There are 3 ways to turn a row about zero (a turn may also mirror it). The second row of each pair is the first, turned, with some noise. The first 27 pairs use one turn. New pairs use 3 turns, one after the other, and a turn may come again.
In the rows, zero is written as 128.
Some pairs, each with its turns in order after it:
| 114 | 110 |  97 | 137 | 110 | 112 | 163 | 124 |
| 170 |  97 | 117 | 138 | 118 | 134 | 112 | 148 | : X

| 128 | 120 | 126 | 102 | 106 | 161 |  60 | 103 |
| 106 | 147 |  71 | 115 | 139 |  99 | 166 | 157 | : L

|  99 | 172 |  98 | 147 | 154 | 126 | 136 | 125 |
| 122 |  87 | 152 | 107 | 104 | 137 | 129 | 169 | : S

| 161 | 141 | 140 | 123 |  97 | 158 | 130 |  99 |
|  83 |  97 | 107 | 125 | 126 | 139 | 152 | 133 | : L

|  99 | 141 | 126 | 141 | 129 | 155 | 149 | 112 |
| 115 | 118 | 158 |  98 | 154 | 136 | 137 | 136 | : L

| 126 | 135 |  97 | 134 | 147 | 130 | 117 | 120 |
| 123 | 104 | 136 | 100 | 124 | 117 | 135 | 129 | : S

| 147 | 125 | 122 | 125 | 136 | 146 | 116 |  88 |
| 115 | 131 | 116 | 118 | 107 | 143 | 167 | 140 | : L

| 105 | 136 | 150 | 148 | 115 | 110 | 115 | 143 |
| 104 | 133 | 129 | 151 | 118 | 144 | 156 | 142 | : S

| 147 | 128 | 101 | 147 | 106 | 176 | 104 | 120 |
| 104 |  84 | 113 | 110 | 112 | 154 | 143 | 106 | : X

| 140 | 140 | 111 | 148 | 138 |  86 | 114 | 135 |
| 119 | 122 | 157 | 116 | 112 | 146 | 163 | 111 | : S

| 132 | 160 | 107 | 117 | 115 | 150 | 117 | 142 |
| 104 | 124 | 105 | 131 | 121 | 141 | 161 | 139 | : X

| 143 | 111 | 138 | 141 | 135 | 168 | 124 | 152 |
| 119 | 118 | 156 | 123 | 103 | 135 | 158 | 101 | : X

| 128 | 134 | 156 | 139 | 108 | 150 | 121 | 151 |
| 117 | 115 | 107 | 123 | 156 | 125 | 114 | 113 | : L

| 133 | 130 | 120 | 122 | 123 |  99 |  97 | 124 |
| 101 | 130 | 146 | 124 | 126 | 122 | 148 | 104 | : S

| 155 | 128 | 134 |  97 |  95 | 160 | 124 | 103 |
| 112 | 116 | 127 |  72 | 123 | 139 | 142 | 142 | : X

| 117 | 156 | 143 | 114 | 156 | 149 |  86 | 118 |
|  80 | 140 | 122 |  93 | 138 | 126 | 113 | 150 | : S

| 118 | 108 | 113 | 116 | 124 | 114 | 137 | 111 |
| 147 | 115 | 129 | 122 | 146 | 126 | 115 | 144 | : X

| 102 | 166 | 133 | 146 | 159 |  86 | 117 | 147 |
| 122 | 170 | 108 | 182 | 140 | 119 | 112 | 123 | : X

| 114 | 109 | 135 | 133 | 141 | 125 | 100 | 125 |
| 148 | 151 | 117 | 126 | 139 | 122 | 150 | 123 | : L

| 150 | 125 | 138 | 128 | 173 | 104 | 143 | 116 |
| 152 | 143 | 162 | 103 | 148 | 150 | 136 | 129 | : S

| 107 | 125 | 119 | 110 | 140 | 141 | 125 | 149 |
| 147 | 140 | 124 | 112 | 142 | 125 | 109 | 149 | : L

| 117 | 124 | 110 | 165 | 130 | 104 | 167 |  86 |
| 178 | 123 | 103 | 122 | 131 | 134 |  82 | 116 | : X

| 144 | 156 | 159 | 142 | 150 | 149 | 138 | 137 |
| 135 | 104 | 114 |  94 | 124 | 149 | 123 |  94 | : L

| 135 | 114 | 129 | 137 | 134 | 138 | 167 | 155 |
| 137 | 124 | 139 | 136 | 142 | 165 |  98 | 127 | : L

| 122 | 109 | 114 | 122 | 122 | 114 | 112 | 121 |
| 122 | 108 | 130 | 132 | 146 | 122 | 109 | 139 | : X

| 120 |  81 |  81 | 104 | 140 | 124 | 110 | 122 |
| 129 |  94 | 127 | 108 | 168 |  94 | 140 |  95 | : S

| 118 | 122 | 128 | 110 |  99 | 155 | 129 | 143 |
| 117 | 117 |  99 | 149 | 129 | 117 | 105 | 121 | : S

New pairs. What belongs after each?
| 122 | 143 | 138 | 141 | 119 | 122 | 144 | 128 |
| 120 | 141 | 142 | 129 | 139 | 119 | 123 | 147 | : X X L

| 127 | 120 | 122 | 120 | 120 | 146 | 174 | 126 |
| 130 | 149 | 118 | 102 | 102 | 147 | 124 | 145 | : L L L

| 115 | 113 | 145 | 123 |  95 | 137 | 126 |  97 |
| 122 | 117 | 115 | 156 | 167 | 147 | 134 | 123 | : X S X

| 144 | 108 | 139 | 127 | 116 | 114 |  81 |  80 |
| 142 | 112 |  97 | 127 | 174 | 122 | 155 |  95 | : L L L

| 149 | 110 |  79 | 111 | 124 | 105 | 149 |  95 |
| 132 |  84 | 104 | 144 |  86 | 154 | 127 | 113 | : L S X

| 144 | 131 | 137 | 109 | 122 | 143 | 120 | 121 |
| 128 | 131 | 121 | 148 | 130 | 152 | 123 | 124 | : L X L

| 143 | 140 | 141 | 144 | 126 | 162 | 110 | 100 |
| 120 | 146 | 117 | 113 | 152 | 137 | 165 | 108 | : L S S

| 146 | 124 | 119 | 134 | 132 | 126 | 130 | 129 |
| 126 | 131 | 134 | 140 | 140 | 134 | 119 | 134 | : S L L

| 129 | 116 | 132 | 133 | 118 | 129 | 109 | 133 |
| 133 | 111 | 120 | 144 | 139 | 134 | 124 | 135 | : L S L

| 133 | 121 | 159 | 140 | 116 | 129 | 103 | 123 |
| 121 |  92 | 117 | 126 | 150 | 133 | 123 | 119 | : L L L

|  92 | 149 |  83 | 155 | 109 | 142 | 134 | 135 |
| 129 | 145 | 155 | 170 | 129 | 168 | 146 | 114 | : L S X

| 123 | 135 | 119 | 114 |  90 | 127 | 117 | 137 |
| 155 | 124 | 138 | 158 | 125 | 145 | 143 | 126 | : S S S

| 109 | 127 |  96 | 106 | 127 | 139 | 121 | 164 |
| 145 | 126 | 144 | 118 | 143 | 179 | 128 | 142 | : L S X

| 146 | 135 | 150 |  97 | 131 | 175 |  77 | 124 |
| 139 | 156 | 137 | 162 | 113 | 187 |  98 | 123 | : L X L

| 132 | 156 | 126 | 130 | 148 | 127 | 159 | 135 |
| 125 | 129 | 126 | 166 | 146 | 127 | 113 | 143 | : S X S

| 120 | 122 | 128 | 124 | 111 | 127 | 116 | 150 |
| 115 | 144 | 140 | 128 | 133 | 143 | 115 | 125 | : X S L

| 143 | 154 | 140 | 115 | 110 | 149 | 111 | 142 |
| 162 | 122 | 146 | 129 | 118 |  98 | 116 | 125 | : S L L

| 145 | 123 | 160 | 153 |  96 | 130 | 128 | 145 |
| 141 | 124 | 143 | 139 | 155 | 164 | 124 | 106 | : L S S

| 115 | 111 | 131 | 121 | 132 | 156 | 144 | 112 |
| 144 |  91 | 126 | 128 | 119 | 123 | 129 | 143 | : X X L

| 107 | 106 | 130 | 153 | 102 |  90 | 131 | 132 |
| 129 | 143 | 155 | 104 | 128 | 158 | 122 |  95 | : S L X

| 144 | 100 | 150 | 135 | 166 | 120 |  96 | 136 |
| 135 | 108 |  77 | 152 | 140 | 129 | 113 | 153 | : S L L

| 162 | 165 | 139 | 110 | 134 | 118 | 136 | 119 |
| 127 | 116 | 104 | 159 | 141 |  95 | 121 | 113 | : X L L

| 130 | 125 | 164 | 154 | 131 | 121 | 102 | 151 |
| 130 | 123 | 154 | 135 | 150 | 120 |  92 | 101 | : X S L

| 132 | 119 | 125 | 149 | 131 | 136 |  74 | 141 |
| 159 | 139 | 135 | 166 | 115 |  94 | 132 | 121 | : X S X

| 109 |  94 |  97 | 124 | 145 |  98 | 135 | 104 |
| 119 | 125 |  94 | 133 |  80 | 117 | 105 | 132 | : L S S

| 109 | 138 | 156 | 126 | 107 |  98 |  88 | 119 |
| 122 | 146 | 135 | 105 |  83 | 132 |  89 | 123 | : L L X

|  98 | 104 | 155 | 130 | 115 | 132 | 120 | 124 |
| 154 | 137 | 105 | 134 | 144 | 127 | 107 | 112 | : S S S

| 131 | 156 |  99 | 133 | 133 | 114 | 109 |  90 |
| 167 | 115 | 135 | 129 | 148 | 109 | 128 |  93 | : X X X

| 122 | 150 | 144 | 107 | 147 | 138 | 138 | 136 |
| 116 | 145 | 117 | 139 | 157 | 111 | 125 | 115 | : X L S

| 113 | 150 | 128 | 131 | 116 | 139 | 123 | 121 |
| 133 | 139 | 149 | 139 | 136 | 133 | 126 | 105 | : L S X

| 121 |  89 |  89 | 164 | 149 | 152 | 135 | 146 |
| 175 | 117 | 103 | 125 | 112 | 126 | 113 | 175 | : X L S

